The rows come from 4 hidden closed curves, with some noise, and rows from the same curve form a group. Each curve winds through 8 dimensions. The rows are also pushed far along 5 directions, which tell nothing about the answers.
In the rows, zero is written as 128.
Some rows, each with its group after it:
[151 130 136 130 150 138 142 132 109 135 119 112 138 134 129 123 141 125
 134 123 131 137 146 133 107]	vin
[158 139 152 127 149 147 130 119  89 124 114 111 161 125 150 118 139 121
 110 116 117 138 156 129 102]	fubup
[139 135 157 128 147 134 165 137 100 176 150  99 188 162 170 114 132 108
 114 113 120  95 165 146 107]	pani
[117 132 110 106 119  60 110 141 161 179 156 120 155 142  99 145 122 168
 113 137 121  99 135 155 150]	fubup
[140 126 118 129 133 112  84 121 133 137 152 102 116 119 135 133 114 160
 112 130 137 116 114 109 153]	fubup
[118  88 119 114 185 110  92 113 167 126 158 114 106 167  95 128 137 137
 137 125 159 130  90 110 166]	pani
[148 132 142 143 159 155 153 123 117 137 125  96 127 112 181 120 116  93
 140 124 125 135 136 127 108]	fubup
[127 157 138 122 109 151 139 128 110 112  95 154 157 118 125 127 133 121
 120 130 109 148 149 120 125]	Zifi
[100 113 127 114 169  94 128 147 176 161 141 128 126 161 110 114 142 184
 126 145 122  91 102 135 138]	pani
[172 149 133 117 126 124 109 115  96 137 102 104 166  89 120 147 112 115
 102 130 122 148 167 140 117]	Zifi
[ 81 150 124 109  57 115 128 115 139  91 109 169 124 125 104 134 137 129
 143 122 134 174 126 143 147]	Zifi
[128 102  99 118 138 115  92 133 160 117 143 150 103 127  74 160 127 144
 123 120 145 119 109 127 141]	vin
[109 113 132 144 125 130 108 124 171  98 126 152  83 109 129 115 125 157
 139 153 134 141  80 102 134]	pani
[102 121 133 119 140 104 135 109 142 140 159 120 130 177 127 134 138 104
 156 109 135 147 123 143 135]	fubup
[152 129 138 128 176 143 152 109 124  98 125 119 145 140 159 115 145  95
 144 110 126 170 151 128 115]	vin
[131 110 136 132 152 175 138 157 154  91 121 180  92 127 134 106 179 134
 168 111 123 173 112 101 103]	vin
[130 147 137 135 109 108 138 123 130 139 112 122 161 111 134 117 114 138
 114 158 121 118 137 134 130]	pani
[141 116 132 157 145 198 104 157 125 141  83 144  85  62 125 122 115 144
 111 157 119  93  86  80 108]	Zifi
[127 153 118 118 126 111 170 146 121 164 101 139 174 134 100 138 121 124
 115 150  99  94 163 154 125]	vin
[151 134 116  96  82 107 103 121  99 118 135 118 102 120 109 157 119 124
 131 125 120 168 163 139 141]	fubup
[107 123 116 120 116 135 143 173 165 127 126 177 140 119 114 110 170 145
 144 107 135 137 123 132 127]	vin
[104 121 116 110  92 113 124 117 135  93 142 146 112 139 111 143 133 117
 139 103 145 156 131 149 137]	fubup
[ 87  76 152 116 189 111 125 102 162 131 182 104  99 199 149 113 143 123
 146 105 150 122  87 142 133]	pani
[164 134 137 140 141 159 123 107 103 105 119 100  98  86 183 135  88 111
 111 144 107 132 137 111 117]	fubup
[141 126 153 117 115 100 111  81 105 100 134  98 115 131 145 135 115 117
 125 133 125 172 145 150 112]	pani
[144 117 123 130 134 108 104 138 159 144 142 132 127 113 117 135 117 145
 124 148 130 120 117 116 138]	pani
[119 142 109 126  97 128 143 146 140 115 104 179 111 120  90 150 126 139
 138 148 103 127 135 127 127]	vin
[ 91 104 123 139 136 138 110 150 184 114 143 156  96 125 129 104 151 176
 139 119 162 117  69 105 140]	Zifi
[144 146 165 141 137 152 186 127  99 128 104 127 165 134 168 108 142  95
 138 127 112 145 164 145  78]	Zifi
[117 122  95 119 138 114 119 138 181  97 126 169 105 122  96 137 138 148
 146 131 125 146 110 118 151]	vin
[122  97 126 128 175 145  92 126 152 102 124 132  89 114 122 108 145 164
 115 128 141 124  82 104 137]	vin
[126 126 151 137 134 150 145 106  96 114 121 116 149 138 148 118 125  98
 113 117 138 123 133 134 114]	Zifi
[107 117  92 109  67 101  93  96 142  63 140 155  69 116  84 172 111 102
 151 117 146 188 118 136 161]	vin
[ 98 128 122 126 128 125 139  93 131  90 146 118  86 172 131 147 118 100
 165 109 141 157 116 135 136]	pani
[126 143 152 129 100 147 138 123 123  98 121 158 122 125 156 125 134 124
 137 128 110 163 140 121 109]	Zifi
[123 179 129 121  76 132 197 159  96 152  85 143 173 113 147 116 125 125
 121 152  87 113 184 150 117]	fubup
[138 114 124 150 160 185 145 159 156 104 123 173 107 115 136 123 156 111
 164 106 131 148 110  99 103]	vin
[117 125 144 138  81 169 143 137 127  88 122 180  76 131 131 129 148  95
 186 121 125 196 122 107 104]	pani
[158 126 149 125 168 147 112 126 100 151  97  99 141  95 135 122 122 135
  95 141 107 111 134 128 102]	fubup
[130 105 144 120 144 117 100 122 134 138 148 110 115 143 125 109 138 143
 128 135 145 136 110 113 147]	pani
[ 91 119 140 131 141 127 154 152 156 167 127 125 145 132 140  98 147 140
 133 125 147  99 105 144 125]	Zifi
[124 119 122  96  59  76  95  87 108  99 181 120  96 176 108 167 115 103
 148 112 144 187 153 146 162]	pani
[151 121 135  94 157 102 144 122 102 165 142  77 150 144 150 131 113 113
 106 130 111 110 174 164 133]	fubup
[163 136 139 118  82 100 112  73  96  77 163 112 118 151 143 156 109  79
 150 120 136 212 169 132 139]	pani
[122 154 117 141  85 151 149 131 125 110 100 166 100 108 121 164 102 108
 147 143  96 133 134 125 106]	pani
[128 144 156 135 140 144 186 118 119  96 130 127 152 155 192  90 158  95
 161 105 129 178 157 138 108]	vin
[157 123 118 121 179 101 105 138 146 186 133  83 126 105 129 138 108 152
 117 154 112 102 127 126 137]	fubup
[118 120 127 123  94 127  93 131 133 122 110 133  85  90 108 128 127 155
 127 141 140 146 105 122 132]	Zifi
[115 117 127 112 142 107 138 155 150 153 122 140 151 129 106 113 157 156
 119 125 128 111 131 156 119]	vin
[132 135 116 107 124  84 134 109 119 132 141 111 132 164 105 148 117 127
 130 139 123 133 156 149 151]	vin
[132 148 139 135 113 140 153 122 100 138 136 106 153 141 164 117 122 104
 132 121 137 131 150 123 137]	Zifi
[140 107  99 105 124 110  70 123 145 104 136 128  99  91  95 144 128 140
 120 115 149 156 115 126 155]	vin
[117 137 124 100 100  61 120 121 115 190 133  70 160 125 113 131 108 142
 104 146 142 105 150 172 156]	Zifi
[132 114 141 132 177 138 113 117 124 161 146  73 137 130 166 109 114 126
 108 127 149  96 109 113 147]	Zifi
[146 100 138 144 193 157  79  82 118  99 123  63  56 108 155 128 106 130
 127 129 152 142  79  99 122]	pani
[114  85 137 124 188 153 109 103 159  99 165 126  95 167 136 129 143  95
 157  88 162 159  90 112 138]	Zifi
[147 168 136 134  94 146 165 138  93 138 123 143 161 139 153 134 126 101
 139 127  97 142 176 121 116]	fubup
[143 114 133 140 207 203 164 146 123 114 120 122 128 134 172  98 144 109
 130 109 133 109 123  99 120]	fubup
[136 147 143 124 103 138 131 142  96 154  91 116 151  92 130 112 131 142
 109 143 123 122 145 135 114]	Zifi
[110 128 106 126 119 122 139 155 155 138 157 137 134 144 133 125 138 141
 142 108 149 112 124 129 150]	fubup

New rows. What belongs after each?
[138 134 152 141 160 160 143 125 103 157 128  89 158 127 181 102 121 111
 111 124 136 105 129 114 126]	Zifi
[124 107 116 105 115 111 101 112 154  71 150 157  59 143 107 146 145 123
 174 116 130 210 123 124 142]	vin
[ 82 122 107 124  84 124 139 143 157  81 157 175 114 172 109 115 170 142
 166  88 170 157 111 127 154]	vin
[146 104 166 145 193 208 102 124 109 141 103 104 109  85 171 108 122 110
 104 128 126 112  91  88 103]	Zifi
[ 95 146 115 106  75  88 156 146 139 125 134 165 178 147 107 121 149 144
 120 114 127 124 159 167 142]	vin
[144 145 110 136 135 122 105 108 120 140 115 105 140 101 115 156  92 114
 111 139 125 114 127 123 141]	fubup
[157 127 165 127 159 129 142 127 112 155 123 118 184 130 150 114 128 119
  99 138 106 110 157 138  99]	pani
[158 115 143 116 142 126 108 120 110 123 121 108 123 102 133 128 136 133
 113 124 127 150 143 142 104]	vin
[121 111 107 110  99 127  85 128 125 104 126 144  68 116  84 147 127 140
 136 131 134 153 112 114 152]	vin
[112 107 103 103 148  69  81  87 144 134 148  77 110 126 104 151  90 144
  95 139 147 101 105 154 174]	fubup
[108 133 109 104  98 118 157 162 137 135 143 150 127 147 131 124 133 150
 128 127 117 105 151 139 153]	fubup
[139 141 134 123  94 136 124  95  80 107 133 109 137 129 143 147 106  86
 116 113 127 148 157 137 131]	fubup
[128 152 120 119  72 118 139 116 123  83 129 161  95 143 119 156 132 102
 178 122 111 207 158 131 127]	fubup
[108 116 146 138 154 155 149 118 147  95 129 157 120 150 144 127 139 116
 142 107 124 134 112 134  91]	pani
[168 118 109 123 116 154  93 109 108  92 139 112  56  91 146 167  81 104
 127 132 123 153 135 103 144]	fubup
[128 135 135 118 101 138 136 110 111  84 122 125  80 127 154 126 126 117
 151 131 119 181 140 126 127]	fubup
[134 125 121 129 140 155 128 155 131 125 120 135 122 115 133 103 156 138
 140 118 139 140 122 106 135]	vin
[114 104 141 113 133  88 125 109 133 130 157 110 122 165 125 124 131 139
 120 129 141 122 127 155 131]	Zifi
[ 93 141 115 122  74 118 141 129 141  96 138 168  87 151 115 160 125 134
 162 116 116 150 128 146 116]	pani
[137 148 131 146 143 171 166 146 123 126 112 139 157 110 174 114 117 123
 108 132 108  89 140 115 116]	fubup
[153 121 150 140 180 193 132 142  98 137 119 111 135 127 164 101 151 118
 125 107 130 124 126  98 107]	fubup
[144 138 132 130 133 150 145 102 106  81 145 121 138 146 169 130 119  97
 125 104 133 146 151 123 133]	fubup
[113 159 119 137 105 139 184 166 132 150 115 164 184 130 142 112 135 125
 120 129 111  89 152 133 130]	vin
[143 141 118 120  84  91 129 113 105 129 148 121 156 137 113 159 102 111
 110 127 133 122 167 153 138]	Zifi
[127 124 141 107  81  97 101  78  94  97 146  86  92 138 134 138 121 106
 144 118 156 199 141 147 141]	Zifi
[165 113 139 123 176 131 110  83 103 108 131  83  99 135 142 141 111 100
 127 132 125 156 137 123 124]	vin
[131 122 124 127 137 137 116 134 135 134 122 142 132 131 101 131 127 122
 127 141 132 123 117 107 144]	pani
[131 177 121 126  84 136 178 145 110 130  91 158 151 121 127 137 123 109
 146 146  88 146 174 134 119]	fubup
[149 131 118 133 150 162 133 164 133 143 124 128 110 109 150 118 131 148
 134 135 119 112 127  95 134]	fubup
[139 107 128 119 151 115  94 106 119 135 171  87 122 147 144 137 117 121
 115 105 148 121 124 125 149]	fubup
[ 94 138 129 106  98  99 152  85 111  88 140 123 141 174 129 134 127  92
 136 106 137 161 151 166 144]	fubup
[123 156 101 108 137  86 161 176 149 207 138 131 203 152 107 128 128 165
 104 144 104  56 162 145 158]	fubup
[134 134 117 130 141 139 138 123 127 111 138 126 143 131 151 131 114 124
 110 120 129 106 137 123 142]	fubup
[ 99 130 111 125 101 119 136 179 155 170 117 153 127 107 109 113 138 176
 122 146 123  83 112 131 140]	vin
[138 148 138 108  99 107 117  93  78 115 105 106 137 130 109 146 109 122
 104 143 112 143 162 151 124]	pani
[129 120 139 128 154 162 147 171 141 150 112 143 117 111 148 105 151 150
 136 132 110 114 122 119 103]	fubup
[150 124 150 127 133 128  81  74 104  87 127  78  94 101 164 127 104 126
 113 134 142 173 119 115 133]	Zifi
[148  89 167 132 223 135 124  93 126 128 145  65 111 153 173 102 136 115
 134 121 146 143 109 129 106]	Zifi
[118 148 119 147 101 181 156 155 124 111 109 179 112 127 125 145 131 116
 154 118 112 128 128 108 105]	pani
[180 151 147 147 137 182 147 128  81 121  70 135 136  73 145 140 108  94
 109 150  83 133 162 118  79]	vin
[164 133 114 108 139  92  92 107 113 145 163  80 125 143 133 155 101 133
 116 133 123 132 152 123 163]	fubup
[131 132 111 117  72  92 106 132 136 111 141 149  88 124  98 160 119 161
 134 142 122 144 138 133 133]	vin
[114 112 132 137 151 166 136 146 157 104 123 178 120 149 107 118 159 125
 154 120 134 141 100  98 123]	pani
[142 146 130 132 136 108 144 147 113 167 112 104 180 121 126 116 129 163
  94 141 130  82 150 149 115]	vin
[173 157 108 135  86 169 129 167 109 113  90 162 110  58 132 146 109 146
 118 150  94 130 157 100 117]	fubup
[137 135 113 128  91 110  77 127 149 116 115 154  83  76  99 164 103 163
 120 156 101 142 109 116 125]	fubup
[122 129 147 120 130 105 136 128 121 168 114 113 182 129 118 103 127 131
  99 155 127 102 137 142 137]	pani
[118 112 127 120 106 107 118 105 116 102 165 121 115 170 119 143 132 122
 131 102 159 140 132 147 133]	vin
[120 125 113 103  89 104 114 133 137 115 132 140  82 123 108 146 127 143
 147 136 119 161 136 139 142]	fubup
[111 123 116 103 135  60 142 113 138 169 160  88 138 173 115 141 113 123
 131 138 133 109 145 169 157]	vin
[101 107 139 139 137 163 122 143 135 133 128 142 113 133 132 108 141 140
 125 119 142 101  89 110 126]	pani
[ 97 114  94 108 133  87  98 123 170 114 135 124  89 134  87 126 135 169
 136 139 152 133  93 128 180]	vin
[142 107 142 149 188 179 121 145 138 149 114 127 128 114 137 104 134 127
 119 141 132  98  94  86 122]	pani
[130  98 148 113 179  79 121 109 127 171 161  64 146 164 139 114 122 148
  97 137 143  84 126 158 135]	Zifi
[ 73 133 134 116  97  91 157 134 156 130 131 153 147 162 112 117 145 147
 137 127 130 122 123 165 127]	pani
[115 131 133 131 156 140 152 149 125 178 130 116 179 136 145 111 128 126
 102 120 126  65 129 135 131]	fubup
[128 150 109 108 106 118 150 142 130 116 112 165 145 131  98 148 127 127
 129 133 101 133 164 142 131]	fubup
[109 121  98 123  91 118 114 151 165  97 122 184  81 124  66 149 144 160
 156 129 139 147 107 124 134]	vin
[121 134 140 150 118 182 134 142 128  97  79 161  93  90 128 114 141 137
 147 141 120 148 101 100  96]	pani
[148 142 122 131 106 110 104 100 105 131 138  89 120 110 144 154  79 127
 104 145 124 114 137 129 140]	pani
[131 109 140 131 206 157 142 127 133 118 138 104 160 151 163  83 164 116
 127  91 158 127 117 118 133]	vin
[ 87 145 140 107  86 123 137 100 121  92 116 141 137 146 123 123 144 103
 149 105 143 190 135 145 142]	Zifi
[123 158 133 130 106 121 188 156 134 143 113 167 175 132 140 123 136 129
 129 140  90 113 167 152 105]	vin
